There are 4 nested groupings, the coarsest first. Each group lies inside one group of the grouping before and may be the whole of it. The rows also spread widely along 17 directions, which tell nothing about the answers.
(in the rows, 100 means zero)
Some rows, each with its group in each grouping after it:
[96, 104, 107, 81, 81, 67, 123, 93, 105, 93, 104, 88, 64, 106, 118, 98, 67, 92, 99, 97, 95, 106, 81, 106, 103, 106, 117, 91, 106, 107] | j175 Vene zetur rogep
[92, 85, 106, 99, 91, 106, 112, 99, 128, 133, 81, 114, 109, 86, 105, 116, 94, 98, 112, 120, 74, 113, 73, 125, 59, 101, 103, 108, 127, 89] | j397 Tabal Fuv vika
[91, 94, 87, 90, 68, 114, 72, 116, 101, 70, 80, 124, 118, 106, 116, 95, 101, 106, 97, 113, 82, 94, 112, 79, 98, 123, 94, 105, 109, 100] | j175 vivor dudo Voku
[100, 95, 88, 111, 110, 66, 83, 103, 68, 81, 112, 100, 78, 98, 109, 95, 130, 75, 82, 96, 142, 92, 123, 85, 117, 108, 81, 78, 82, 97] | j175 vivor dudo Pomas
[77, 67, 89, 99, 90, 114, 96, 100, 73, 81, 101, 115, 109, 98, 83, 100, 101, 98, 114, 110, 87, 101, 103, 99, 73, 83, 88, 130, 87, 89] | j397 sufo zon tekem
[65, 93, 102, 125, 94, 103, 87, 125, 115, 111, 77, 99, 131, 93, 88, 115, 106, 95, 91, 125, 97, 87, 94, 118, 97, 87, 82, 109, 98, 105] | j397 Tabal duf naze
[90, 111, 113, 105, 91, 105, 89, 124, 141, 107, 100, 90, 85, 104, 103, 70, 123, 71, 101, 109, 120, 82, 92, 108, 125, 119, 113, 88, 97, 94] | j175 luri Zeda mupat
[89, 82, 130, 110, 113, 132, 52, 117, 113, 105, 86, 101, 120, 94, 94, 84, 118, 126, 91, 115, 93, 59, 110, 96, 71, 135, 74, 80, 104, 84] | j397 sufo zon Rul
[61, 79, 77, 97, 93, 83, 121, 143, 79, 118, 75, 98, 111, 102, 119, 114, 96, 93, 89, 119, 107, 118, 142, 100, 90, 124, 122, 122, 110, 109] | j397 sufo Giv tof
[79, 116, 91, 124, 90, 84, 114, 106, 100, 111, 83, 91, 84, 109, 106, 110, 112, 81, 87, 103, 92, 78, 110, 99, 111, 76, 101, 101, 89, 117] | j397 Tabal duze Ginik
[93, 100, 63, 94, 68, 99, 116, 132, 110, 113, 94, 89, 85, 101, 115, 135, 136, 68, 80, 113, 87, 135, 93, 101, 101, 82, 85, 107, 85, 97] | j175 luri resa Dopot
[126, 82, 73, 85, 121, 86, 145, 52, 93, 93, 114, 101, 83, 83, 98, 72, 95, 75, 139, 82, 132, 123, 105, 110, 105, 85, 105, 119, 118, 106] | j397 sufo Giv kug
[94, 115, 125, 117, 71, 88, 81, 91, 112, 73, 98, 118, 88, 100, 94, 112, 110, 83, 87, 118, 100, 62, 67, 115, 117, 74, 102, 94, 96, 111] | j175 luri Zeda Lig
[67, 101, 95, 95, 102, 97, 116, 84, 107, 93, 97, 105, 110, 101, 96, 86, 119, 114, 137, 101, 113, 118, 78, 100, 104, 99, 116, 98, 90, 105] | j175 luri Pidu Luf
[115, 74, 98, 71, 101, 125, 127, 97, 82, 67, 94, 87, 129, 74, 88, 140, 93, 126, 101, 127, 129, 92, 81, 113, 70, 109, 79, 84, 105, 115] | j397 Tabal duze ligak
[81, 75, 121, 98, 124, 136, 63, 97, 111, 95, 103, 88, 132, 96, 76, 63, 111, 143, 108, 88, 115, 94, 117, 109, 97, 128, 89, 102, 101, 77] | j397 bor Rura gozok
[111, 94, 93, 74, 77, 103, 123, 82, 87, 68, 92, 100, 85, 92, 112, 115, 100, 114, 93, 96, 105, 90, 121, 120, 101, 110, 108, 107, 128, 105] | j397 bor nam tuv
[90, 79, 104, 79, 99, 81, 131, 107, 102, 122, 91, 92, 95, 108, 113, 88, 90, 93, 111, 107, 79, 104, 101, 67, 76, 89, 110, 101, 85, 124] | j397 bor nam bab
[116, 97, 84, 102, 125, 96, 115, 102, 66, 82, 117, 91, 95, 102, 89, 104, 81, 92, 106, 100, 146, 103, 108, 101, 106, 115, 121, 91, 85, 101] | j175 Vene zetur seli
[113, 89, 100, 79, 82, 86, 72, 108, 95, 89, 107, 95, 84, 121, 119, 75, 107, 105, 69, 82, 106, 114, 133, 81, 124, 117, 129, 108, 95, 98] | j175 vivor rivit Femis
[90, 62, 119, 93, 108, 57, 92, 122, 78, 125, 95, 92, 118, 82, 115, 139, 92, 112, 50, 114, 111, 121, 123, 108, 81, 105, 89, 98, 111, 112] | j397 bor rol Fem
[83, 90, 83, 98, 117, 102, 91, 100, 102, 116, 100, 101, 91, 99, 111, 76, 144, 97, 121, 93, 116, 127, 107, 87, 81, 135, 88, 80, 91, 68] | j175 vivor rivit memop
[104, 86, 103, 68, 100, 104, 89, 83, 105, 96, 96, 65, 88, 117, 117, 64, 101, 143, 90, 66, 78, 107, 118, 72, 101, 112, 84, 93, 93, 104] | j397 sufo Giv tof
[84, 97, 89, 110, 95, 130, 103, 126, 127, 103, 73, 91, 127, 86, 94, 101, 129, 87, 100, 123, 111, 72, 111, 104, 104, 102, 78, 101, 104, 113] | j397 Tabal duze Ginik
[91, 89, 84, 104, 124, 85, 123, 98, 61, 113, 115, 89, 85, 103, 94, 112, 99, 95, 102, 94, 106, 124, 116, 96, 89, 89, 99, 101, 77, 95] | j397 Tabal duf naze
[58, 83, 82, 79, 99, 110, 107, 111, 119, 125, 76, 100, 117, 81, 121, 90, 124, 117, 102, 93, 81, 141, 143, 109, 95, 134, 72, 116, 144, 88] | j397 sufo Giv kug
[88, 114, 109, 107, 86, 98, 85, 121, 97, 90, 104, 108, 94, 98, 102, 118, 113, 88, 76, 114, 99, 91, 105, 104, 117, 107, 94, 88, 100, 96] | j175 vivor dudo Voku
[124, 109, 107, 97, 94, 71, 107, 79, 92, 81, 112, 92, 75, 91, 106, 121, 91, 93, 71, 92, 106, 101, 95, 120, 126, 81, 84, 94, 116, 112] | j397 sufo Giv kug
[78, 83, 108, 89, 103, 93, 121, 86, 133, 111, 67, 72, 99, 76, 117, 79, 60, 117, 110, 99, 103, 78, 103, 130, 84, 130, 72, 92, 146, 112] | j397 Tabal duf naze
[111, 68, 115, 76, 107, 93, 117, 33, 97, 89, 90, 106, 97, 78, 107, 84, 71, 136, 121, 79, 90, 91, 102, 114, 67, 100, 88, 106, 142, 109] | j397 bor nam bab
[118, 126, 100, 115, 85, 128, 85, 102, 90, 72, 116, 146, 108, 103, 79, 136, 115, 86, 94, 115, 85, 103, 91, 110, 119, 81, 119, 112, 101, 90] | j175 Vene zetur seli
[92, 96, 88, 106, 109, 92, 118, 120, 75, 113, 114, 114, 97, 100, 90, 122, 127, 74, 102, 118, 116, 126, 106, 104, 97, 94, 122, 105, 84, 89] | j397 Tabal Fuv vika
[120, 74, 101, 99, 109, 101, 107, 97, 91, 98, 115, 109, 102, 99, 85, 95, 86, 71, 123, 120, 92, 102, 60, 81, 66, 74, 86, 101, 72, 101] | j397 sufo Giv kug
[100, 105, 64, 113, 115, 101, 128, 78, 78, 92, 109, 113, 92, 108, 87, 98, 98, 82, 144, 96, 117, 120, 86, 100, 91, 89, 124, 109, 80, 91] | j175 Vene zetur seli
[86, 92, 100, 83, 98, 69, 113, 125, 85, 77, 98, 78, 106, 103, 108, 99, 93, 106, 90, 111, 143, 103, 111, 96, 123, 125, 115, 87, 91, 119] | j397 bor nam bab
[103, 83, 123, 80, 92, 106, 72, 152, 76, 74, 128, 108, 114, 122, 88, 93, 99, 82, 82, 123, 81, 97, 100, 38, 109, 92, 95, 95, 44, 111] | j397 bor rol Fem
[83, 100, 109, 96, 100, 96, 120, 98, 93, 117, 99, 97, 107, 105, 93, 116, 126, 106, 90, 109, 103, 98, 107, 92, 99, 71, 132, 101, 78, 123] | j175 vivor dudo Voku
[61, 96, 115, 107, 96, 100, 107, 126, 116, 110, 87, 89, 115, 110, 88, 90, 94, 105, 116, 128, 113, 88, 78, 115, 91, 112, 134, 97, 84, 99] | j397 Tabal duf naze
[119, 82, 125, 82, 120, 79, 92, 110, 102, 100, 115, 90, 103, 76, 110, 104, 85, 97, 74, 107, 131, 109, 103, 103, 112, 125, 81, 75, 117, 112] | j175 luri Zeda mupat
[78, 72, 82, 91, 73, 79, 96, 102, 93, 86, 80, 108, 115, 92, 109, 109, 123, 96, 87, 108, 103, 111, 109, 99, 101, 82, 82, 119, 103, 110] | j397 Tabal Fuv vika
[110, 129, 92, 121, 136, 105, 93, 102, 73, 73, 135, 126, 117, 104, 76, 109, 101, 99, 117, 97, 118, 131, 104, 94, 140, 106, 100, 91, 88, 87] | j397 bor Rura gozok
[79, 105, 86, 89, 84, 117, 114, 110, 121, 90, 89, 93, 118, 94, 100, 109, 85, 111, 109, 106, 93, 123, 88, 117, 115, 109, 97, 113, 116, 107] | j175 luri Pidu Luf
[127, 100, 95, 95, 108, 105, 85, 91, 102, 69, 114, 94, 113, 102, 88, 97, 102, 99, 107, 101, 112, 103, 66, 76, 110, 86, 72, 78, 70, 109] | j175 Vene zetur rogep
[73, 102, 109, 119, 130, 115, 108, 106, 77, 87, 114, 108, 133, 94, 63, 106, 98, 101, 111, 111, 124, 92, 110, 97, 127, 79, 110, 111, 79, 126] | j175 luri Pidu Luf
[90, 95, 99, 110, 110, 54, 119, 96, 41, 84, 110, 103, 69, 100, 111, 126, 93, 89, 85, 107, 129, 88, 113, 92, 95, 97, 109, 81, 82, 119] | j175 luri resa Dopot

New rows. What belongs after each?
[76, 93, 109, 109, 126, 74, 108, 100, 69, 119, 115, 113, 97, 100, 95, 108, 109, 99, 103, 104, 106, 126, 109, 99, 91, 99, 113, 99, 92, 94] | j397 sufo Giv kug
[115, 117, 90, 113, 111, 91, 112, 84, 91, 108, 98, 109, 88, 100, 105, 125, 159, 92, 97, 104, 116, 94, 101, 96, 101, 81, 102, 75, 86, 104] | j397 Tabal Fuv vika
[58, 101, 94, 126, 118, 113, 99, 114, 92, 123, 112, 104, 93, 107, 76, 85, 122, 78, 117, 99, 88, 113, 111, 106, 99, 91, 96, 119, 81, 74] | j397 sufo Giv kug
[93, 89, 82, 112, 124, 117, 127, 67, 121, 131, 69, 104, 110, 81, 106, 91, 77, 117, 145, 97, 93, 102, 93, 131, 55, 123, 94, 103, 143, 89] | j397 Tabal Fuv vika
[102, 89, 78, 85, 103, 109, 108, 84, 91, 104, 113, 121, 102, 93, 103, 105, 108, 103, 115, 86, 78, 157, 106, 97, 97, 94, 94, 121, 111, 87] | j175 luri Pidu Luf
[100, 115, 80, 112, 112, 84, 109, 101, 80, 116, 97, 107, 59, 95, 127, 111, 138, 78, 87, 89, 95, 99, 148, 95, 103, 116, 76, 81, 113, 87] | j397 Tabal duf naze
[72, 118, 111, 133, 149, 75, 128, 62, 84, 138, 110, 91, 79, 118, 86, 85, 120, 118, 135, 82, 123, 108, 91, 114, 92, 91, 151, 85, 76, 92] | j397 sufo Giv tof
[81, 108, 104, 124, 123, 107, 108, 107, 108, 101, 91, 78, 111, 92, 86, 101, 104, 99, 106, 112, 146, 69, 93, 119, 110, 109, 100, 80, 89, 115] | j175 luri Zeda mupat
[81, 78, 105, 102, 101, 115, 104, 100, 142, 133, 77, 101, 126, 87, 96, 88, 90, 106, 123, 114, 87, 109, 76, 124, 69, 108, 99, 112, 123, 90] | j397 Tabal Fuv vika
[112, 96, 70, 110, 99, 110, 94, 80, 102, 83, 105, 107, 89, 99, 97, 87, 76, 96, 128, 83, 95, 125, 90, 125, 93, 114, 87, 117, 118, 63] | j397 bor Rura gozok
[119, 85, 74, 104, 111, 93, 112, 60, 94, 93, 77, 108, 112, 78, 111, 110, 102, 102, 105, 87, 92, 94, 120, 92, 89, 75, 48, 106, 123, 124] | j397 bor nam bab
[119, 104, 80, 81, 69, 108, 113, 76, 117, 71, 96, 96, 105, 91, 101, 125, 116, 109, 88, 90, 91, 120, 94, 121, 123, 68, 84, 117, 116, 107] | j397 bor Rura gozok
[111, 94, 102, 94, 109, 114, 98, 97, 92, 109, 93, 100, 92, 97, 114, 111, 88, 122, 94, 100, 96, 98, 114, 105, 75, 134, 110, 87, 119, 94] | j175 luri Zeda Lig
[133, 101, 89, 97, 77, 107, 83, 110, 107, 84, 81, 112, 109, 110, 120, 108, 77, 105, 85, 110, 85, 93, 106, 97, 99, 118, 114, 106, 123, 107] | j397 sufo Giv kug
[101, 92, 108, 78, 85, 111, 106, 116, 117, 117, 92, 93, 99, 101, 113, 115, 151, 101, 89, 115, 83, 99, 96, 82, 76, 97, 91, 81, 84, 100] | j397 bor rol Fem
[139, 124, 63, 128, 128, 126, 111, 84, 102, 98, 89, 77, 107, 96, 92, 127, 110, 109, 106, 92, 125, 90, 101, 121, 102, 101, 82, 82, 101, 99] | j397 bor nam bab
[113, 101, 98, 99, 118, 70, 114, 128, 100, 131, 109, 106, 94, 95, 118, 113, 110, 65, 87, 117, 94, 123, 108, 72, 103, 97, 88, 83, 94, 113] | j397 sufo zon Rul
[102, 115, 93, 80, 65, 58, 92, 101, 85, 67, 101, 86, 63, 126, 134, 116, 120, 119, 85, 100, 93, 116, 67, 80, 99, 114, 97, 59, 73, 92] | j397 sufo zon Rul
[129, 96, 60, 117, 104, 114, 99, 82, 123, 103, 74, 93, 118, 92, 110, 103, 88, 102, 114, 93, 107, 104, 99, 121, 87, 108, 82, 109, 125, 96] | j397 bor rol Fem
[105, 72, 98, 81, 101, 72, 98, 102, 66, 98, 113, 77, 77, 110, 109, 102, 92, 112, 75, 88, 110, 122, 116, 96, 92, 104, 107, 99, 83, 92] | j397 Tabal duf naze
[102, 85, 97, 100, 99, 85, 97, 129, 76, 94, 114, 81, 94, 106, 91, 118, 104, 90, 78, 116, 134, 109, 100, 113, 102, 104, 115, 97, 75, 91] | j397 Tabal duf naze
[78, 75, 106, 71, 65, 99, 105, 115, 92, 71, 104, 102, 109, 103, 90, 107, 123, 97, 96, 118, 99, 107, 88, 97, 100, 79, 106, 118, 78, 103] | j397 bor nam tuv
[123, 90, 108, 73, 85, 95, 98, 54, 136, 87, 108, 102, 97, 81, 102, 91, 103, 108, 102, 82, 99, 125, 76, 126, 115, 85, 92, 108, 132, 98] | j175 Vene zetur rogep
[127, 115, 67, 114, 101, 121, 109, 98, 87, 76, 94, 125, 99, 89, 103, 126, 99, 83, 116, 109, 102, 99, 108, 114, 95, 118, 84, 99, 125, 87] | j397 bor nam bab
[73, 74, 68, 108, 95, 110, 107, 103, 114, 113, 65, 123, 149, 99, 100, 86, 115, 98, 133, 116, 95, 118, 107, 92, 83, 88, 114, 139, 107, 112] | j397 sufo Giv tof
[82, 99, 94, 134, 100, 109, 82, 99, 91, 81, 93, 98, 92, 104, 83, 87, 62, 86, 106, 99, 106, 63, 104, 120, 100, 106, 95, 114, 101, 91] | j175 Vene zetur rogep
[86, 97, 90, 114, 106, 123, 82, 99, 129, 103, 81, 91, 132, 111, 91, 74, 67, 125, 132, 100, 78, 111, 68, 103, 85, 113, 88, 107, 100, 90] | j397 sufo Giv kug
[80, 102, 100, 130, 105, 94, 76, 110, 81, 68, 89, 95, 113, 109, 94, 109, 59, 122, 110, 114, 106, 78, 72, 105, 81, 125, 76, 77, 84, 90] | j397 bor Rura gozok
[100, 102, 94, 103, 109, 88, 99, 110, 88, 98, 115, 89, 87, 101, 98, 110, 87, 103, 97, 95, 113, 131, 98, 125, 104, 127, 102, 94, 106, 72] | j397 bor nam bab
[97, 109, 114, 91, 84, 103, 86, 106, 146, 101, 100, 126, 116, 87, 109, 93, 120, 88, 107, 110, 78, 124, 84, 106, 119, 109, 83, 99, 130, 90] | j397 bor rol Fem
[132, 89, 101, 94, 100, 91, 100, 94, 85, 113, 122, 116, 47, 113, 114, 83, 91, 73, 112, 91, 76, 111, 103, 89, 68, 118, 119, 99, 101, 65] | j397 bor nam bab
[137, 120, 79, 80, 94, 119, 127, 95, 105, 93, 119, 74, 72, 121, 101, 92, 103, 88, 92, 75, 90, 110, 118, 80, 143, 73, 124, 111, 79, 122] | j175 luri Pidu Luf
[141, 118, 94, 102, 97, 143, 109, 87, 95, 79, 110, 131, 75, 93, 100, 103, 68, 77, 107, 92, 63, 74, 133, 109, 104, 113, 93, 117, 143, 90] | j397 bor rol Fem
[82, 110, 112, 114, 110, 80, 108, 98, 107, 113, 96, 118, 93, 100, 105, 81, 118, 87, 118, 105, 115, 91, 115, 106, 111, 116, 131, 95, 114, 99] | j397 bor nam bab
[102, 94, 110, 91, 104, 69, 130, 81, 114, 115, 95, 92, 95, 85, 107, 107, 108, 94, 96, 103, 118, 103, 90, 115, 106, 81, 105, 93, 112, 122] | j397 Tabal Fuv vika
[91, 118, 95, 108, 94, 76, 118, 86, 68, 116, 104, 110, 63, 115, 118, 131, 103, 101, 80, 84, 57, 113, 120, 83, 101, 69, 114, 104, 90, 115] | j175 luri Pidu Luf
[92, 91, 105, 92, 99, 114, 91, 115, 102, 92, 100, 99, 109, 90, 97, 98, 100, 97, 86, 99, 83, 97, 126, 92, 112, 104, 65, 107, 110, 103] | j397 bor nam bab
[120, 116, 94, 129, 117, 82, 98, 104, 67, 95, 95, 113, 90, 96, 112, 148, 97, 97, 90, 116, 104, 86, 96, 100, 75, 115, 79, 62, 101, 96] | j397 bor nam bab
[93, 79, 88, 95, 84, 98, 87, 101, 98, 88, 93, 114, 122, 110, 98, 89, 99, 105, 110, 101, 84, 119, 99, 85, 96, 87, 108, 125, 92, 101] | j397 bor nam bab
[89, 98, 55, 111, 113, 123, 113, 95, 77, 85, 96, 101, 127, 97, 82, 108, 125, 99, 116, 98, 128, 113, 124, 97, 112, 87, 98, 116, 83, 106] | j175 vivor dudo Voku
[61, 127, 71, 125, 99, 122, 127, 92, 72, 89, 104, 113, 85, 102, 79, 128, 107, 95, 121, 96, 84, 113, 111, 136, 106, 90, 99, 120, 103, 74] | j397 Tabal duf naze
[99, 103, 128, 119, 128, 98, 90, 92, 91, 102, 111, 103, 97, 95, 90, 92, 77, 98, 97, 95, 88, 72, 110, 92, 102, 98, 74, 88, 99, 107] | j397 bor rol Fem
[106, 74, 107, 89, 105, 83, 108, 75, 86, 121, 83, 110, 105, 95, 118, 105, 106, 122, 80, 90, 88, 101, 141, 94, 84, 86, 119, 118, 123, 123] | j397 sufo Giv tof
[104, 76, 111, 106, 113, 95, 92, 120, 95, 121, 95, 131, 121, 93, 102, 99, 126, 82, 103, 133, 119, 96, 112, 92, 76, 112, 129, 101, 104, 102] | j397 sufo Giv kug
[141, 104, 134, 91, 115, 106, 114, 90, 86, 105, 139, 108, 78, 90, 84, 135, 101, 88, 78, 109, 98, 101, 86, 106, 100, 73, 114, 86, 93, 108] | j175 luri resa Dopot
[96, 85, 105, 80, 108, 112, 134, 78, 82, 102, 82, 114, 117, 81, 107, 131, 104, 130, 103, 114, 101, 90, 115, 99, 69, 99, 112, 96, 118, 131] | j175 luri Zeda Lig
[115, 90, 65, 84, 84, 71, 116, 112, 107, 99, 86, 130, 106, 84, 135, 108, 104, 62, 105, 115, 87, 138, 111, 78, 107, 101, 72, 107, 129, 114] | j397 Tabal duf naze
[99, 99, 89, 98, 93, 101, 110, 83, 108, 109, 85, 81, 92, 96, 110, 106, 96, 105, 82, 85, 84, 91, 117, 100, 102, 83, 79, 103, 107, 117] | j175 vivor dudo Voku
[81, 140, 92, 137, 116, 111, 115, 81, 88, 115, 113, 131, 81, 106, 82, 118, 122, 82, 119, 92, 79, 109, 104, 113, 111, 77, 116, 106, 96, 83] | j175 Vene zetur seli
[81, 95, 155, 109, 125, 71, 85, 88, 89, 112, 132, 122, 92, 93, 84, 88, 122, 91, 97, 101, 103, 97, 98, 96, 109, 85, 103, 88, 90, 95] | j397 bor rol Fem
[131, 98, 119, 95, 115, 90, 122, 96, 128, 140, 115, 59, 82, 99, 96, 111, 76, 85, 77, 98, 96, 108, 67, 107, 93, 67, 99, 87, 82, 117] | j175 vivor rivit Femis
[81, 105, 89, 102, 85, 112, 89, 111, 97, 73, 125, 87, 61, 120, 89, 70, 83, 76, 128, 92, 79, 111, 61, 91, 102, 107, 77, 98, 63, 67] | j175 luri Pidu Luf
[146, 68, 51, 72, 101, 131, 126, 98, 100, 96, 79, 68, 122, 92, 107, 113, 100, 106, 95, 98, 110, 105, 117, 84, 81, 88, 76, 110, 96, 125] | j397 Tabal Fuv vika
[116, 84, 117, 90, 86, 97, 95, 126, 73, 107, 100, 119, 91, 117, 111, 118, 96, 99, 76, 126, 89, 87, 118, 87, 72, 111, 156, 104, 94, 103] | j397 sufo Giv kug
[117, 101, 115, 88, 108, 75, 98, 96, 95, 108, 107, 114, 94, 107, 120, 92, 81, 107, 91, 96, 89, 119, 113, 85, 109, 116, 123, 95, 119, 110] | j397 sufo Giv kug
[91, 104, 69, 94, 89, 119, 123, 83, 100, 98, 112, 98, 60, 102, 101, 81, 92, 76, 122, 68, 61, 124, 122, 112, 106, 97, 80, 132, 115, 70] | j397 bor rol Fem
[90, 100, 93, 92, 99, 91, 113, 77, 99, 107, 130, 98, 56, 107, 92, 79, 121, 78, 123, 73, 70, 140, 85, 98, 101, 77, 81, 109, 83, 67] | j397 bor nam bab
[103, 84, 90, 92, 104, 79, 120, 120, 115, 97, 108, 73, 109, 100, 91, 88, 108, 67, 117, 119, 140, 114, 62, 93, 108, 87, 94, 91, 65, 109] | j397 bor nam tuv
[101, 76, 118, 73, 91, 110, 109, 109, 140, 115, 103, 77, 88, 101, 103, 55, 77, 87, 113, 99, 84, 96, 90, 96, 88, 112, 101, 107, 103, 97] | j397 bor rol Fem
[95, 95, 117, 110, 90, 125, 75, 108, 135, 115, 77, 78, 111, 109, 94, 96, 141, 117, 87, 114, 96, 62, 80, 105, 79, 92, 96, 85, 79, 99] | j397 sufo Giv kug
[113, 87, 87, 86, 110, 134, 111, 91, 87, 81, 111, 79, 109, 99, 77, 103, 114, 109, 112, 104, 122, 95, 86, 92, 85, 91, 92, 89, 66, 101] | j175 vivor dudo Voku
[135, 119, 132, 83, 93, 110, 104, 143, 137, 97, 112, 83, 101, 111, 100, 93, 55, 86, 85, 121, 93, 85, 82, 92, 129, 120, 127, 83, 102, 120] | j397 bor nam bab
[105, 82, 115, 107, 113, 83, 113, 77, 82, 106, 126, 148, 101, 81, 80, 111, 111, 67, 120, 116, 101, 122, 79, 107, 86, 67, 109, 114, 106, 92] | j397 Tabal duze ligak
[94, 78, 104, 91, 82, 93, 92, 109, 117, 134, 86, 69, 88, 102, 109, 105, 147, 99, 51, 91, 92, 97, 127, 104, 103, 71, 94, 111, 91, 106] | j397 Tabal Fuv vika
[103, 111, 115, 92, 112, 116, 107, 88, 116, 76, 95, 96, 95, 73, 103, 85, 94, 100, 102, 99, 110, 64, 118, 114, 121, 129, 56, 80, 142, 112] | j397 sufo Giv kug
[67, 104, 96, 125, 86, 77, 99, 118, 112, 123, 95, 120, 105, 97, 96, 116, 113, 68, 90, 115, 83, 123, 100, 121, 118, 71, 103, 127, 107, 96] | j397 Tabal duf naze
